There are 9 hidden switches. A switch that is on adds its own fixed numbers to the row, and there is some noise. The rows also spread widely along 13 directions, which tell nothing about the answers.
In the rows, 128 means zero.
Known rows, each followed by its switches (1 for on, 0 for off):
[148 121 176 157 104 132  92 174 129 145 134 112 119 143 144 105 167 127
 142 129 120  91 143 141 167 145  68 114 144 180  96 139 141 130 159]	0 0 0 0 0 0 0 0 0
[131 145 129 134 176 109 157 100  94 171 175 120  93 139 127  90 140  93
 126 154 123 112 115 140 193 181 156 149 149 191 134 127 132 122 109]	0 1 0 1 0 0 1 0 0
[162 139 143 178 125 129 146 112 140 104 125 111 117 146 119 133 148 157
 145 101 123 117 104  67 140 127 132 137 113 113 115 129 147 137 131]	0 0 0 1 0 1 0 0 0
[148 118  96  99  71 160  97 121 153  93  91 137 152 138 135 144 121 181
 111 107 128 131 132 134  59 111 142 123 123 110 115 110 104 109 159]	1 0 0 0 0 0 1 0 1
[137 122 117 115 134 142 125 111 100 150  91 108 149 133 161 174 134 164
 116 128 154 127 137 194 139 157 103 122 149 153 150 146 141 131 144]	1 0 0 1 0 1 0 1 0
[149 127 106  91 142  90 133  96 142 139 112 123  98 104 138  83 131 129
 152 115 130 125 150 103 156 126 160 161 127 136 135 106 130 137 118]	0 1 0 0 0 1 1 1 1
[145 102 122 129  95 132 106 121 150 104 115 159 107  84 100  79 129 131
 139  97  94 166 132 120 115 133 130 104 137 121 121 113 129 126 121]	0 1 0 1 0 1 1 0 1
[108 136 105 159 115 111 137 101 157 151 101 130 140 134 139 176  87 101
 113  83 140 153 104  99 126 126 116 135 115 107 117 103  99 144 135]	0 0 0 0 0 0 1 1 1
[119 141  90 104 100 149  95 111 134 120  65 119 154 150 137  94 103 120
 147 111 144 140 124 183 145 109 128  95 130 132 131  71 150 133 128]	0 0 0 0 1 0 1 0 0
[181 113 137 186 100 170 110 125 170  82 162 174  85 119 105 116 156 162
 147 110 102 159 119  33 101  98 129 129 113 109  72 135 142 135 110]	0 0 0 0 0 1 1 0 0
[145 130 108 136  94 161 116 117 148 109 144 144 121 100 119  77 108 168
 121 112 100 133 124 123  87 130 151 134 143 102 129 128 117  95 131]	0 0 1 1 0 1 1 0 0
[171  97 156 139 130 120 123 153 173 127 130 142  76 132 132 116 143 112
 151 104 108 129 157  73 139 110 136 130 123 157  65 132 152 155 136]	0 0 1 1 0 0 1 0 0
[121 121  89  91 133 184 108 116  95  95 179 123 110 126 123 161 153 151
 110 143 140 132 127 162 106 140 162  90 134 135 137 140 159  99 105]	1 0 1 0 0 1 1 0 0
[148 130 135 152 144 140 116 123 110 127 164 157 101 109 115 107 170 151
 159 173 151 144 136 129 165 112 129 106 120 153 125 139 164 149  58]	1 0 0 1 0 0 0 0 0
[112 131 129 136 178 152 141 132 139  99 126 132  90 160 102 107 139 114
 149 122 101 188 143 146 124 117 192 147 132 138 110 163 149 104 115]	0 0 0 1 0 1 0 0 1
[121 148 135 184 152 167 128 132 129 164 148 149 128 182 138 159 126 127
 112 151 134 156 121 152 130 141 131 151 132 174  89 176 120 116 126]	1 0 0 1 0 0 0 1 0
[136  98 134 185 110 142 160 101 170  88 124 140  99 103 108 174 126 101
 123  66  96 154 102  60 107 147  99 115 145  86 116 124 153 164 139]	1 0 0 0 0 0 1 0 1
[106 132  93 115 112 156 108 115 154 133 128 139 117 145 128  79  80  74
 116 109 101 141 137 138 123 130 169 122 128 134  93  88 122 116 131]	0 0 1 0 0 0 1 0 1
[137 102 127  92 150 129 125 141 115 136 166 117  98 178 118 144 162  85
 114 129 115 114 139 117 153 159 174 113 113 203  81 126 139 124 137]	0 1 0 0 0 0 0 0 0
[127 102 134 134 155 145 161 144 116  82 180 118  92 154  94 212 187 128
 128 106 126 168  99 119 109 145 167 105 133 152 122 164 153 107 112]	0 0 0 0 0 0 0 1 0
[102 130 153 178 139 116 147 143 160 115 166 131  99 118  98 154 134  95
 137  90 116 147 105  89 128 138 119 124 135 110 113 155 141 117 125]	0 1 1 0 0 0 1 0 0
[172  89 132 129  88 132  93 130 138 124  94 138 128 129 141 175 142 136
 124 102 143 131 137  97 131 123  91  93 110 139  93 101 135 167 142]	0 0 0 0 0 0 0 0 1
[123 118 111 123 169 106 144 111 154 152 108 160 102 123 134 155  96 101
 132 118 139 194 146 119 136 105 175 146 107 127 105 131 116 150  98]	0 0 1 1 0 0 1 0 1
[133 139  99 122  99 139 128  84 114 106 102 118 149  90 131 116 116 172
 128 125 144 112 113 164 114 150 105 112 155  95 188 111 152 123 122]	1 1 0 1 0 0 1 0 0
[115 153 118 121 127  99 127 136 145 139  62  86 150 149 154 127 110 151
 149  95 164  99 139 155 136 112 104 147 137 127 148 124 146 120 165]	0 1 0 1 1 0 1 1 0
[132 128 122 142  94 136 104 116 167 135  51 140 151 113 139 117  78 134
 121  76 109 165 135 165 104 137 103 126 141  95 122 123 111 119 163]	0 1 1 1 0 1 1 0 1

New rows. What belongs after each?
[180  99 108  91 131 131 116 102 144 128  60 139 119 159 154 168 134 145
 140 122 145 144 156 119 131 100 152 125 106 160  88 100 151 179 131]	1 0 0 1 0 0 1 0 0
[ 72 130 113 182 120 134 124 127 162 141 109 134 133 117 128 148  85  83
 134  84 141 157 114 128 145 118  75 102 142 108 127 120 148 145 125]	0 0 0 0 1 0 1 1 0
[159  89 111 127  88 161 102 132 180  87 103 136 122 140 131 183 105 146
 103  66 115 132 147  54  67 111 132 113  95  86  75 126 134 136 168]	0 0 1 0 0 1 0 0 1
[126 124 111 110 106 141 110 118 135 101  82 122 131 159 104  92 128  89
 148  98 103 158 111 165 137 131 157  84 129 149 115  71 156 131 121]	0 1 0 1 0 0 1 0 0
[110 122 125 173 110 149 154 124 154  84 159 135 110 110  96 148 141 128
 135  91 104 150  92  99  94 140 129 116 149 102 132 140 146 119 119]	1 0 0 0 0 0 1 1 0
[ 86 149 100 144 118 142 120 132  93 158 157 119 173 149 134 221 119 166
  77 134 176 138  94 167 103 144 122 110 118 141 150 155  82  84 129]	0 0 0 1 0 0 0 1 0
[128  87 120  95 109 105 122 127 145 161 102 122 128 136 155 161 114  88
 101 101 112 106 146 122 144 163 122 118 133 180  93  99 110 161 175]	1 0 0 0 0 0 1 0 0
[ 90  85  80  75  98 128 104 112 131 160 106 155 141  96 131 128  92  90
  90 103 106 165 141 186 129 169 143  89 141 164 124  97  88 131 144]	1 0 0 0 1 1 1 0 1
[138 139 135 175 147 142 120 121 128 154 147 157 100 122 136 131 150 150
 138 144 139 165 136 124 146 119 117 145 130 154 105 165 129 132  98]	1 0 0 1 0 1 1 1 1
[178 110 137 107  96 124 129 142 133 119 164 139  97 101 111  66 164 151
 137 119  94 119 128 132 109 154 160 127 158 169 120 132 126  96 125]	0 1 1 1 0 0 1 1 0
[158 132 133 156 163 154 133 113  99 131 172 134  82 141 135 142 159 139
 123 151 147 119 133 113 154 151 115 142 143 161 121 158 159 124 113]	0 1 0 1 0 0 1 0 1
[155 140 173 153 139  96 140 157 123 114 171 104 104 108 114 128 197 173
 161 122 138 110 116 101 157 126 123 130 125 129 134 162 140 112 112]	0 0 1 0 0 1 0 0 0
[117 138 119 140 187 118 141 116 132 169 108 124 114 178 154 165 106  94
 125 129 162 136 149 124 179 124 141 162 111 158 101 142 134 149 134]	0 0 0 0 1 0 0 0 1
[133 122  92 131 113 133 103  98 140 183  99 149 130 137 159 104  72  95
 104 119 137 118 147 117 164 134 118 125 119 159  92  81 117 159 137]	0 0 0 1 1 0 1 0 1
[102 133 113 122  97 112 107 160 144 147 122 138 142 141 115 120 129 131
 120 103 135 157 120 150 114 113 150 112 114 165 106 117  84 102 132]	0 0 0 1 1 0 1 1 1
[184 110 146 126  80 130  93 139 163 131 108 174 117 130 121  62 151 140
 158 128  92 164 134 123 127 111 151 129 124 174  71  98 100 132 124]	0 0 0 0 0 0 1 0 0
[129 172 126 179 105 138 140 132 125 111 191 136 125 125  95  86 157 177
 132 132 124 141  80 117  95 124 157 148 132 124 139 148  90  67 102]	0 0 0 1 0 0 1 1 1
[149 113 104  97 147 130 155 105 139 123  86 122 122 158 141 142 115 135
 131 112 126 154 141 141 111 125 185 157 131 144 123 129 133 129 139]	0 0 0 1 0 0 0 1 0
[132 127 116 130 161 129 112 124 149 152  76 122 108 154 160 143 116 117
 153 113 150 151 163 125 165  94 124 139 116 148  99 121 163 164 124]	0 0 0 1 0 1 1 1 0
[174 120 107 144 134 162 121  78 104 154  86 145 136 126 174 186 115 176
 110 130 170 140 126 151 150 144  90 130 143 137 137 137 138 150 132]	0 0 0 1 1 1 1 0 0
[156 147 122 136 126 120 132  97 103 139 119 108 142 143 149 174 160 161
 132 138 172 103 106 131 164 137 108 124 118 144 141 107 139 150 121]	1 0 0 0 0 0 1 0 0
[ 97 152 110 113 119 141  75 142 112 180 121 128 152 123 156  74  87 123
 124 163 153 107 162 209 163 124 109 105 133 155 134 115 126 116 114]	0 0 1 1 0 0 0 0 0
[130 132  79 138  90 177 105 104 118 106 165 149 140 114 122 142 108 180
  96 135 143 135 104 113  77 123 139 110 124 104 142 118 114  98 113]	0 0 0 1 0 0 1 0 0
[143 118  93 106  67 156  98 124 116 108 137 124 150 115 124 118 126 185
  91 106 126 100 111 144  86 158 125  96 138 133 144 118 113  85 161]	0 1 0 1 1 1 1 0 0
[116 149 128 174  81 131 114 145 183 122 138 151 142 105 109  93 103 150
 137 104 118 150 114 105  84 102 131 133 118  91 114 136  97 100 116]	0 0 1 0 0 0 0 1 0
[175 120  98 124  99 181 117 107  97  83 144 108 116 159 121 133 149 150
 110 115 142  75 115 100 119 150 131  92 123 136 124 106 185 122 137]	0 1 0 1 1 0 0 0 1
[150 154  68 150 106 169 102  69 127 131 111 147 154 137 144 163  97 184
 102 128 179 114 112  91 114 112 117 121  94 100 122 114 138 141 112]	1 1 0 1 1 1 1 0 0
[114 159  98 112 137 137 146  98  96 124 161  82 137 155 129 134 135 145
 103 119 132  83  99 140 129 176 160 145 136 135 160 124 116  78 154]	0 1 0 0 0 1 1 0 0
[141 129 114 124 189 126 172  93 157 102  97 135  90 143 126 154 129 150
 143 107 133 170 146 110 112 119 179 192 132 110 126 174 146 124 137]	1 1 0 0 1 1 1 0 1
[ 79 137 104 109 113 133 122 137 117 125 118  84 143 140 124 123 123 118
 122  90 119 127 113 181 123 150 136 102 149 141 153 113 128  94 151]	0 0 0 1 0 1 1 1 0
[100  81 137  87 121  85 142 155 176  92  71 109 125  90 120 127 112 114
 148  70  96 154 156 150 100 131 136 124 157 105 153 129 131 129 168]	0 0 0 0 0 0 0 0 0
[149 115 126 108  73 133  99 129 103 141 109 108 155  94 152 143 163 174
 121 115 136 104 120 188 137 169  68  90 163 156 156 116 121 122 153]	1 0 0 0 0 1 1 1 0
[142 110 115  95 104 102 117 116 140 176  46 134 167 116 162 126  89 142
 110 116 136 119 155 190 135 161 107 136 145 165 132 122 102 144 173]	1 1 0 1 1 0 0 0 0
[168  96 135 131 108 147 104 146 185  87 113 150  90 139 119 119 148 152
 141  95  94 141 163  61  87  92 154 134 106 134  62 134 139 141 146]	1 0 0 1 0 1 1 0 1
[145 130 130 162  97 162 107 141 150 111 153 163 124 157  94 101 154 134
 137 133 115 146 113 106 119 114 149 107 104 160  68 127 133 126 105]	1 0 0 0 1 0 0 0 0
[182 110 130 100  85 145  71 134 126 149 126 168 117 129 131  96 161 123
 125 146 119 133 144 156 143 139 131  93 119 195  68  99 120 138 114]	1 1 1 0 0 0 1 0 1
[136 116 125 157 124 139 150 112 154 120 118 155 119 136 108 151 128 131
 124  88  93 208  94 121  97 139 171 134 134 136 109 139  99 114 123]	0 0 0 1 0 1 1 1 0
[120 123 117 103 152 129 153 114 117 135 159 104 111 147 127  92 129 104
 111 122  90 112 132 146 144 180 183 155 150 165 130 136 115  98 154]	0 0 0 0 0 1 0 0 0
[168 123 134 172 161 137 184  92 121 114 156 111  85 137 126 169 156 140
 136  98 123 137  95  72 144 151 141 150 142 128 131 144 160 140 121]	0 0 0 1 0 1 1 1 0
[ 86 162 112 112 121 112 103 144 143 128  58  89 161 141 149 114  99 151
 146 110 158 122 151 184 125  93 107 133 132 106 159 113 125 110 156]	0 0 0 1 0 0 1 0 1
[141 112 161 164  97 127 107 156 129 134 167 141 104  94 108 124 161 117
 134 111 120 122 116 113 154 148  83  76 137 154 108 127 148 134 111]	0 1 1 1 0 0 1 0 0
